The same things were measured in two ways. Each way mixes the same 8 hidden numbers, adds some noise and spreads widely along 5 directions of its own, which tell nothing about the thing.
In the rows, zero is written as 128.
Some things both ways: the first way, then the second way.
[111 170 159  96 141 105  94 112 107 124 134 165  97 106 138 109]
[100 140 124 147 157 128  72 160 166 136 162 162 169 105 119 143 106 121
 143]

[124 131 139 135 100 135  99 176 190  96 133  93 176 163 167 130]
[158 111 150 204 128 165 160 132 198 180 118  88  86 135 100 123 129 143
 122]

[118 109 128 128  86  87 134 162 169 109 114 107 127 139 113  69]
[122 124 186 181 131 159 174 151 123 143 118  95  90 207  94 127 137 160
 115]

[114 143 144 123 176 141 101 103  73 188 171 181 139 141 161 116]
[124 121 101 139 121 101 132 129 123 138 148 132 125 109 121 184 177 117
 140]

[106 104 108 136 117 148 139 120  85 125 163 153 178 129 153 169]
[107 102 153 127 149 115 130 119 173 135 150 138 136 106 123 137 131 138
 161]

[ 76 125 137 119  98 123 154 101  71 101 108 165 118  84  83 128]
[116 152  91 103 132 145 113  62 111  92 142 136 133 112 148 142 121 126
 116]

[116 115  73 115 133 175 142 102  41 134 153 157 154  83 130 207]
[135 181  84 104 112 151 123  79 146 136 160 152 122  91 161 170 126 140
 130]

[ 84 155 176 137 139 113 135 130 149 102 102  98 102 132 118  56]
[142 149 161 141  89 143 139 136 151 158 107  97 100 176 133 120 102 176
 135]

[104 124 113 109 114 105 129 119 121 150 128 161 118 123 111 103]
[123 119 139 154 101 141 150 133 130 153 147 128 120 173 121 170 141 175
 130]

[121 180 162 139 149 134 118 137 159 133 113 120 132 147 124 142]
[118 148  93  92 169 177  81 110 179 129 138 139 125  79 141  69 124  99
 120]

[ 61 165 151 133 146 121 167 115 106 138 120 160  80 132  96 111]
[108  96 173 117 135 129 117 156 106 117 129 138 168 166  86  78 147 134
 148]

[162 110 181 176 115 148  95 127  69 100 106 134 134 128 147 147]
[105 136 125 130 137 118 113 177 128 142 142 123 138 126 127 131  99 143
 131]

[ 28 162 119 169 172 156 174 134  61 101 153 132 136 106 112 188]
[154 118 119 183  96 142 151 140 140 169 135 112 114 139  99 153 161 144
 129]

[118 143 146 211 140 130 116 157 111  53 115  63 194 114 157 179]
[138 154 120 180 114 132 140 126 192 165 132  98  78 105 140 136 119 146
 138]

[120 153 153 127 122 153 143 178 198 110 116  67 130 166 129 103]
[149 112 186 101  90 138 145 158 151 171  98 104 120 180 116 103 118 174
 150]

[188 153 177  98  71 109 115 156 211  80  79  70 140 131 126  85]
[121 113 163 115  78  62 116 133 103 116 106 109 156 167 129 167  91 170
 161]

[ 97 165 130 122 143 164 130 151 103  62 129  78 135  80 124 167]
[124 148 157  79 121 122  76 129 142 118 116 149 157 137 127 119 112 126
 156]

[142 169 168 185 149 122 139 127 147 134  98 135  93 173 130 172]
[115  98 100 129 104  86 143 112 103 123 123 112 145 144 146  82 157 126
 110]

[ 57 126 141 130 108  89 181 117 135 125 126 154 120 141 103  72]
[122  88 162 177 108 100 180  98  99 111 121  92 116 178 102 148 155 155
 132]

[116 124 158 135  92  88 181 111  69  79 123 133 159  78 100 103]
[102 136 159 174 136  96 126 172 118 124 127  99 110 148 100 162 113 142
 149]

[176 108 158 116  90 169 167  99  91 133 122 154 146 134 123 157]
[129 125 134  58 101 123 119 140 159 158 101 105 115 138 170  88  99 160
 135]

[118  96 115 148 117 168  91 151  91 112 143 123 174 124 149 160]
[131 106 170  52 126 163 122 121 182 155 108 132 111 157 136  75 166 139
 147]

[ 85 129 135 119 111 158 177 141 109 117 139 137 140 128  94 143]
[134 143 124 115 169 197 126 117 138 124 115 108 100 123 107  86 135  98
 100]

Other things, the second way, with their names:
(925): [109  95 168  86 120  84 131 135 119 128 138 153 169 145 125 173 133 151
 166]
(1524): [122 128 107 211 173 151 105 132 137 126 141 127 146 126  96 165 125  88
  85]
(452): [112 121 101 117 137 120 137  97  90  96 123 105 112 128 128 130 153 110
 111]
(1117): [117 161 138  96 154 178  99 149 177 151 147 138 112 101 127 136  93 150
 154]
(529): [157 166 107  89 112 148 107  89 132 118  90  98  92 111 132 106 146  98
 125]
(666): [134 141 110  87 101 128 156  98 111 137 119 124 115 155 159  86 175 125
 104]
(1156): [103  94 134 118 128  74 101 103 129  97 102 111 146 150 142  94 143 107
 124]
(365): [143 118 110 136 142 161 122 137 150 152 127 121 118 116 103 108 172 100
 117]
(958): [138 128 182 148 125 151 160 153 117 141 115 103 106 161  79 119 132 147
 149]
(1572): [120 140 102 111 114 100 110 117 111 123 157 157 179  99 140 177  96 145
 143]
(962): [116 101 138  93 108 100 156 139 114 146 132 132 138 158 139 114 171 142
 134]
(938): [136 172 165 124  82 115 148 108 142 140 100  97  67 180 151 166 138 161
 143]
(1100): [125 105 185 107 103 118 102 183 174 174  98 125 161 199 141  71  90 164
 128]
(821): [113 127 132 126  99  81 107 156  87 118 153 146 194 118 107 148  87 161
 170]
(879): [ 72 152 143  63 189 134  83  77 174  80 120 135 105 119 172  74 132  92
 129]
(332): [154 139  88 154  90 111 155  84  72 109 119  92 130 112 119 157 109 135
 114]
(566): [138 158 120  57  81 107 111 149 139 162 119 136 141 130 170 115 110 153
 144]
(1552): [150 161  75 112 125 160 120 128 143 157 136 128 130  80 142 121 112 118
 108]
(486): [ 80 121 171 106 161 107  88 135 138  94 132 146 161 141 120  69 120 119
 152]
(1228): [142 122 169 149 101 138 154 149 102 143 107 107 120 195  89  89 167 138
 126]
(730): [113 119 121 126 105  79 119 151 105 129 132 122 160 123 131 143  94 153
 145]
(314): [117 127 157  92 118 100 127 107 105  97 110 118 133 141 119  80 151 120
 153]
(692): [ 94 143 111  89 198 192  55 105 157  90 129 139 128 111 123  74 129  83
 109]
(483): [140 114 131 106 121 134 102 141 190 171 128 137 137 113 131 117 142 128
 148]
(56): [136  73 121 135  84 154 113 121 139 155 133 121 153 173 115 164 118 187
 128]
(899): [129 111  86 128 113 135 136 113 147 156 159 133 148  99 150 172  95 166
 121]
(573): [136  92 131 127  83 135 162  82 140 141 108  95  87 189 141 111 189 157
 119]
(748): [ 97 120 142 163 203 194 133 106 161 112 139 114  97 134 104  91 138 105
 102]
(527): [ 63 106 148 111 190  80  96 103 146  74 138 139 146 113 137  99 144  88
 145]
(563): [150 148 163  72 108 146  88 156 202 173 111 125 117 110 132 122  96 155
 179]
(961): [124 164 151 162 183 187 117 135 128 106 110 101  91 133  77  91 134  85
 111]
(150): [141  92 114  79  68  97 135 127 158 173 122 110 123 119 158 173 121 183
 163]
(275): [118 114 118 154 108  93 152 110 119 131 143 114 120 131 134 200 136 150
 135]
(680): [130 157  95 188 125  91 153 117 104 123 134 104 119 107 130 171 122 112
 108]
(187): [109 124 120  93 186 178  86 119 142 106 153 154 156  77  92 109 126 102
 147]
(161): [135 110  82 149  93 106 159  87 106 135 149 124 139 122 139 160 156 142
 117]
(38): [148 162 115 203 128 156 144 108 157 141 126  83  80 108 115 155  94 136
 115]
(1268): [120  74 146 109 101  95 127 147 126 146 141 138 165 145 110 169 140 163
 164]
(768): [126 113 145 118 111  84 147 112 110 118  90 108 123 183 139  74 196  94
 105]
(1097): [117 116 148  55  95 102 147 123 128 139 118 122 123 145 154  74 148 159
 159]
(1295): [122 164 108 129 117 125 120 107 103 104 117 104 102 138 136 135 134 123
 119]
(361): [135 131  93 131 136 173 135  54 156 119 124 108  93 113 140  82 161 109
 101]
(812): [164 118 110 104  65 121 132 142 169 195  97  95 102 147 162 149 125 165
 124]
(1084): [158 192 114 151 115 156 155 121 120 143 140 117 118  86 115 117  90 138
 133]
(1358): [120 167 150  83 123 131 110 111 147 117 112 124 110 140 148  78 131 125
 141]
(1237): [117 193 127 143 131 130 130 118 129 121 130 123 115 133 152 100 101 125
 113]
(446): [125 157  81  25 146 160 110  82 150 122 127 134 112  71 172  74 142 102
 124]
(1348): [133 177 141 133 151 130 114  97 139 103 134 149 138  96 109  95 145  84
 144]
(230): [129 180  96 139 129  99 147  84 108 108 145 142 132  96 148 110 161  90
 113]
(930): [133 126 119 142 108 118 141  85  92 101 109  93 125 147 125 147 109 140
 114]
(1223): [124 158 122 168 133 101 182 121 106 134 162 125 134  94 132 176  89 145
 130]
(1519): [123 153 162  96 126 108 115 172 152 151  95 110 113 153 147  84 114 124
 132]
(207): [128 159 113 178 129 139 122 136 144 144 151 130 119 117 119 180 115 137
 129]
(1126): [129 151 134 171 155 142 129 130 126 114 116  98 107 114  93  92 130  99
 124]
(278): [112 135 116  64 146 122 137 106 154 138 132 151 131 115 174  65 168  99
 112]
(231): [113 167 157 146 173 195 103 131 173 130 148 147 125 131 107  86 108 124
 127]
(708): [148 110 127  59  92 141 134 159 126 167 107 108 120 138 127 112 136 159
 147]
(870): [152  83 132  66  86 151 131 162 108 163 116 115 138 149 101 144 140 167
 152]
(508): [ 70 109 169  81 176 127  49 127 114  68 134 166 186 161  99 109 137 104
 152]
(1077): [147 167  77 179 134 155 138 141 144 164 153 125 123  88 127 152 108 120
  99]
(1377): [128 138 117 125 150 158 123 112 161 141 154 149 135  93 122 106 142 116
 133]
(633): [111 153 136  76 113  99 101 143 106 121 144 161 178 125 137 133 108 142
 157]
(163): [101 150  99 156 169 143 124  99 101  85 148 121 113 105 109 130 153  95
 114]
(654): [131 162  79 131 128 186 133 112 154 153 150 113 114  94 157 122  49 169
 104]
(481): [133 144 137 146 168 184 120 103 180 131 103  93  74 131 123 116 126 105
 102]
(1033): [117 116 182  57 108 175 142  97 139 123 106 113  91 196 128  56 158 169
 150]
(197): [127 111 123 157 102 108 144  84  63  86 131 114 136 153  89 170 171 129
 136]
(259): [151  94 122 132 100 145 146 143 136 175 117 114 113 177 120 194 169 146
 107]
(565): [151 152 115  61 100 140 115 139 105 138 112 121 134 111 123  88 127 128
 146]
(117): [151 126 137 145  94 200 142 159 187 203 138 107  87 149 118 162 101 206
 139]
(516): [122  83  94 108  80  92  97 143 109 143 147 148 196 134 129 163 128 160
 144]
(1095): [118  89 162  97 128 121 152 162 131 150 114 110 133 154 117  66 136 145
 140]
(315): [129 150 137 102 118 158 151 106  89 113 112 107 107 161 124  90 137 138
 116]
(1267): [142  94 136 107  82 103 137 113  66 106 101 102 138 162  89 130 170 135
 146]
(936): [125 130 131 106 127 129 112 138 151 136 103 101  98 130 128  78 150 116
 136]
(1385): [118 126 173 161 126 176 153 167 141 162 152 125 109 178  98 186 101 195
 141]
(336): [ 98 145 141  95 187 197 106 112 160 110 124 122  80 135 119  62 165 100
 121]
(1384): [ 91 123  93 111 114  78 133  75 130 109 168 146 152  99 178 143 120 153
 142]
(667): [110 185  79 164 153 129 114 125 125 115 151 117 106  80 140 160 104 109
 114]
(1010): [138  86 119 193  81  76 171 136 130 164 141 106 134 136 117 165 153 157
 137]
(241): [123 142 123  87  99 122 112 132 153 152 143 144 145 118 156 116 106 166
 151]
(1393): [100 121 134 155 145 129 108 138  82  98 144 142 177 163  99 152 109 128
 111]
(1439): [124  82 135 127 112 113 118 108  95 101  92  93 137 179 107 107 152 121
 114]
(21): [137 172  95  93  97 137  98 106 144 138 134 141 147 105 166 114  81 150
 128]
(1000): [106  93 126  94 137 110 120 119  80  99 136 142 170 142 109 122 162 115
 130]
(375): [117 161  65 122  89 108 152  70  93 111 126 109 103 151 189 121 154 132
  81]
(479): [136 142  98 141 132 142 104 124 174 154 151 143 139  80 128 135 130 118
 136]
(1307): [124 106 153  56  96 152 128 159 152 177 132 139 128 170 145 147 124 195
 150]
(170): [164 131  91 142  87 105 138 102 139 148 106 104 126 109 140  94 158 106
 113]
(763): [138 125 136 170  94  73 126 137 101 125 108 104 142 158 113 170 129 126
 129]
(979): [126  50 102 101  98  96 132 101 190 167 134 128 137 115 156 107 190 139
 144]
(73): [127  76 164 111  98 124 154 127  73 118 112 114 152 195  88 107 161 153
 136]
(892): [122  96 136  62 107 140 112 128 141 144 135 142 145 134 125 109 149 159
 162]
(1549): [142 143  54 159 114 127 167  92  78 121 149 103 112  86 127 191 133 125
 102]
(1063): [125 154 114  86 135 141 131 124 163 152 148 141 119  86 151 124 126 132
 141]
(1376): [113 154 100 198 160 130 123 138  81 103 150 125 152 121  98 175  94 109
  95]
(1011): [132 130  87 100 150 154  95 128 122 124 130 123 128  92 113 180 128 107
 123]
(492): [117 125 130 221 174 143 117 135 100  95 139 114 153 126  59 122 118  91
 110]
(684): [146 117 129  82 114 127 106 130 185 161 115 119 126  88 136  96 127 130
 163]
(1516): [121 100 151 114 129 144 113 173 196 179 117  98 109 137 137 131  83 176
 145]
(1168): [124 168  99 190 129 157 152  83 123 118 144 107  84 140 135 176 129 137
  96]
(638): [ 66 127 173  82 174 172 102 123  97  76 152 158 152 179 101  82 140 137
 139]
(444): [137 120 146 132  87 144 145 143 165 183 131 130 117 185 142 138 152 172
 126]
(1528): [118 134  95 171 138 134 152 109 119 125 128 103 122 137 144  76 123 116
  75]
(1324): [100  99 192  83 141 125 105 151 151 130 107 142 147 200 124  77 160 126
 134]
(19): [127 148 134 130 137 141 131 156 124 143 150 132 129 108 102 161 114 139
 151]
(33): [153 185 114 156 114 144 144  84 127 127 116 114 101 137 136 125 143 108
  99]
(368): [ 93 109 140 104 165 117  98  72  99  57 123 136 155 137 112 100 153  89
 129]
(1379): [129 146 133 111 113 130  92 102 120 100  84 103 124 169 135  51 140 102
 108]
(131): [147 123 121 144  70 111 135 125 112 144 119  99 128 150 126 191  95 179
 139]
(827): [137 139  99 126  85 118 163 106 132 157 134 119  97 153 162 147 180 143
 110]
(1122): [136 145 141 142 109 115 139  91 164 133 108 102  84 138 142 121 162 121
 135]
(1194): [ 86 168 149  82 194 210  36 117 177  89 126 139 122 127 120  82  81 117
 135]
(760): [125 122 140 203 132 112 147 143 102 127 141 120 133 151  84 188 149 124
 126]
(813): [157  99 161 106  77  94 149 140 169 182  84 101 109 170 144  95 170 139
 137]
(915): [132 142  87 114 135 127  80  92 160 118 131 128 150  68 143 126  87 112
 133]
(195): [166 157 141 200  88 124 163 121 189 182 120  85  79 119 134 160 100 164
 138]
(101): [156 118  92  91  86 128 102 116 173 171 138 145 144  95 143 146 159 136
 153]
(641): [105 150 149 125 138  99 140 139 130 128 129 124 117 142 140 127 137 124
 132]
(1374): [174 153  75 100  63 157 140 107 110 164 130 126 144 119 147 138  99 166
 111]
(600): [ 95 154 107  99 148 126 142  59  64  52 124 112 111 128 138  79 147 101
 110]
(1327): [119 152 152 146 149 197 180 113 158 144 121  82  43 160 134  85 124 156
 105]
(1176): [113  78 126  86  84  59 113 135  86 120 124 134 180 153 127 140 153 144
 155]
(25): [131 101 117 187 106 153 148 140 119 154 154 117 137 154  95 160 124 175
 122]
(1020): [129 176 141 109 162 212  99 129 201 152 148 139 102  96 125 121  84 145
 143]
(147): [131 138  84 125 145 110 105 108 144 124 156 154 170  45 126 121 126  92
 141]
(215): [137 171 147 195 110  72 112 192 167 176 143 139 163 105 125 172  67 143
 152]
(919): [123 114 124 184 141 106 109 134 108 110 134 135 163 130  80 125 171  83
 126]
(1090): [124 102 167 159 103  63 120 151  86 110  96 107 174 180  96  91 126 119
 133]
(603): [128  85 129  87  89 105 125 114 153 152 123 131 139 152 148 106 174 146
 145]
(234): [134 138  99 100 145 154 114 100 135 122 141 129 123  78 119 156 132 114
 139]
(632): [144 141 124  92 161 185 113  98 170 137 123 141 115 104 119  98 173  86
 120]
(1366): [134 147 181  95 110 123 156 127 103 121  90 101  94 183 114  76 170 126
 142]
(54): [149 139 111 130 110 153 115 104 146 137 109 108 117 134 131 103 131 124
 112]
(1035): [140 125  90 122  84 122 129  93 132 142 107 109 103 164 161 128 178 128
  97]
(1547): [116 176 130 148 166 165 127 139  65  92 147 141 149 127  76  79 137  93
 117]
(1334): [ 91  89 167 110 119  90 147 117  92  97 110 109 137 196 130  73 152 144
 129]
(964): [106  93 190 108 152 129 108 171 181 148 116 117 133 141 110  64 112 143
 163]
(304): [111 161 130  61 155 105 108  97 108  87 120 146 137  99 139  94 161  76
 141]
(536): [ 76 131  95 126 155 124  87  92 126  87 173 159 173 108 147 133 102 132
 127]
(819): [161 125  85 105  90 121 143 117  97 142 114 105 120 109 123 146 157 124
 126]
(1417): [111 117 127 114 179 199 105 126 174 134 127 115 104 123 118  91 119 120
 112]
(980): [106 154 148  97 112  95  99 132 123 118 144 160 160 145 140 167 121 147
 159]
(1161): [161 160 132 162  65 135 179 157  92 168 112  82 101 166 119 135  94 185
 120]
(235): [ 87  94 119 128 140  81 114 123 100  99 142 131 168 136 130 142 124 125
 125]
(1436): [141 159 131 135  98 176 160 153 175 191 139 100  68 129 142 147  95 197
 143]
(532): [115 113 152 155 129 117 159 113  79  97 128 103 130 151  89 112 132 137
 136]
(1425): [105  89 156 135 139 130 114 141  95 101 109 104 133 186  84 105 156 123
 126]

Some of these things the first way, each followed by its name:
[112 137 120 103  66 107 202 143 139  55 132  99 175  91 117 142]
(195)
[113 174 142 114 143 164 148  98  89 147 122 180 102 120 105 199]
(516)
[121 127 121 115 132 161 141 144 144 163 139 123 134 155 111 126]
(1307)
[132 139 113 103 153 115 135  96 108 204 157 188 103 147 138 116]
(827)
[151 125 175 194 109  91  96 151 169 102  72  99 111 163 133 101]
(1334)
[110 125 144 139 106 154 142 132 126 124 118 154 122 152 116 161]
(899)
[ 62 178 164 177 139  89 125 165 196  99  89  92 126 152 101 105]
(361)
[146 115 153 143 104 179 156 102 117 138  94 145 127 155 116 168]
(654)
[154 133 165 181 109 140 144 178 180 118 103  92 133 191 132 146]
(1095)
[125 144 139 157 109 117 141 181 161 102 113  89 144 145 119 130]
(1063)
[106 183 166 123 170 112  44 151 178 120 109  93 104 130 137  78]
(508)
[183 128 118  92  91 157 135 128 122 122 129 137 130 118 135 187]
(1376)
[171 117 155 169  77 170 141 179 136  92  89  83 179 141 106 178]
(708)
[127 137 149 171  87 122 162 171 149  52 107  76 177 124 118 169]
(964)
[ 93 184 123 108 136 115 212 120 125 156 109 147  67 122  74 121]
(1547)
[ 53 162 172 214 164 107 105 151 123 104 126 142 138 160 137 162]
(979)
[ 81 167 112 158 166 141 218 157 134 111 141  61 137 126 100 144]
(1366)
[128 144 142 184 102  87 124 202 148  34 109  70 118 112 123 165]
(768)
[158 164 186 121 100 134 108 161 191 111 104  96 163 158 145 105]
(684)
[107 168 127 102 119  92 145 166 180 116 139 108 124 131 117 102]
(760)
[ 48 153 158 186 147 160 207 150 102  78 131  95 163 128  90 173]
(150)
[122 148 153  90 157 200 124 114 102 141 160 115 169 128 161 117]
(563)
[155 175 151  89 129 152 163 108 134 124 133 138  93 134 144 164]
(1090)
[179 121 123 134  81 123 168 112 122 125 109 168 111 137 122 204]
(1528)
[167  89 146 142 108 123  63 134  93 154 138 184  96 163 174 119]
(278)
[ 47 164 134 119 141 129 126 185 150 103 150 109 124 132 113 105]
(632)
[138 105  86 132 100 119 127 108  95 145 102 149 137  98  97 155]
(638)
[131 169 135 151 163 166  81 154 135 121 136 104 150 142 172 187]
(479)
[111 123 174 131  97 126 117 124 121  89 110 120 157 121 139  87]
(38)
[ 73 118 139 126 111  88 140  93  94 144 123 191 126 118 100  88]
(573)
[ 83 114 135 140  75 100 226 119  91 101 106 137 157  98  61 101]
(1436)
[ 74 156 134 200 160 165 139 160 114 101 108  89 155 132 107 190]
(892)
[135 155 141 156 108 141 114 180 155  65  92  75 122 123 123 172]
(1572)
[160 176 176 138 140 139 118 163 168 115  98  80  93 150 130 114]
(566)
[164 163 162 142 131 131 139 130 139 130 117 108 167 136 132 145]
(936)
[ 91 177 169 164 115 108 145 197 152   6 104  43 128  92 108 144]
(763)
[ 76 168 156 168 167 159 189 142 136 150 127 118 119 174 103 143]
(1549)
[113 160 136 106 129 136 178 146 156 149 136 112 134 146 107 105]
(19)
[ 86 141 117 188 140 153 113 174 110  82 125  96 146 127 140 197]
(1377)
[ 86 161 188 176 152 148 155 166 174  91 125  66 158 167 117 122]
(1516)
[ 72 186 146 101 152 148 238 107 136 165 125 137  78 152  97  96]
(1084)
[ 46 150 142 192 118 104 175 154 103  69 100 132 107 116  81 166]
(161)
[175 168 136 106 151 133 115 125 177 161 123  93 134 147 156 108]
(1358)
[ 82 129 123 132 144 167 105 185 125 109 168 110 143 137 127 152]
(259)
[137 129 151 101 109 173 140 104 107 127 119 135 148 120 126 136]
(131)
[128 196 140 134 172 129 148 178 194 134 137  60 121 159 133 121]
(304)
[ 88 137 134 135 176 133 127  91  88 187 154 162 148 139 128  99]
(336)
[ 99 148 168 170 126  68 138 109 135 127  91 156  93 145 113  94]
(1384)
[137 112 172 200 109 189  93 172  74  72  96  97 170 127 137 187]
(819)
[145 138 109 119  98 132 121 133 139 128 104 120 169 113 122 156]
(197)
[132 133 121 146 151 143  99 129 107 111 151 101 181 118 176 154]
(1122)
[ 62 149 137 158 157 156 171 145  99 100 135  89 156 113 102 139]
(1117)
[129 139 153 163 131 141 137 134 162 145  99 109 130 174 137 115]
(532)
[137  98 135 101  85 209 155 117  68 155 130 174 168 128 101 172]
(870)
[111 122 106 163 118 133 144 138 150 130  97  88 168 132 102 131]
(1033)
[111 159 166 164 129  91 121 138 138  82  97 106 109 121 125 115]
(486)
[160 153 118 124 111 116 120 142 137 108 120 123 144 104 116 188]
(1035)
[158 166 158 142 122  86 119 157 190 100  88  75  88 139 132  87]
(1237)
[ 51 166 143 215 164 132 176 160 112  75 133 102 134 142 127 197]
(1010)
[ 56 178 111 122 152 126 192 150 120  82 146  94 102  94 101 151]
(33)
[ 87 176 178 148 171 121 129 116 133 145 107 133  77 152 123  84]
(241)
[118 137 145 198 107  82 141 205 151  34 107  45 138 116 118 132]
(641)
[182 134 153 125  80 146 172 136 158 128  79 103 117 150 112 120]
(1161)
[ 74 147 149 161 139 117 114 149  90  69 122 106 130  94 123 125]
(207)
[151 126 170 121 100 151  97 105  67 115 119 184 120 122 161 154]
(170)
[157 174 155 154 143 197 157 157 145 126  97  71 142 149 120 179]
(565)
[ 72 168 197 123 155 155 113 155 135 128 134 116 130 145 105  74]
(1011)
[134 139 132  72 119 102 106 104 101 141 133 158 100  93 131  71]
(980)
[165 172 155 149  94 130 147 154 162  78  62  80 123 118 109 168]
(821)
[105 173 193 178 147 134 163 140 133  92  97  98 102 146 112 133]
(730)
[109 176 172 102 122 105  98 164 179 116 128 125 120 144 135  84]
(483)
[ 69 175 161 154 199 188 125 152 148 154 147  92 148 176 141 124]
(234)
[174 151 123  88  86 139 160  99  95  87 106 136 139  66 107 202]
(1379)
[116 135 100  65 117 143 178 136 155 163 172 146 124 148 121 120]
(925)
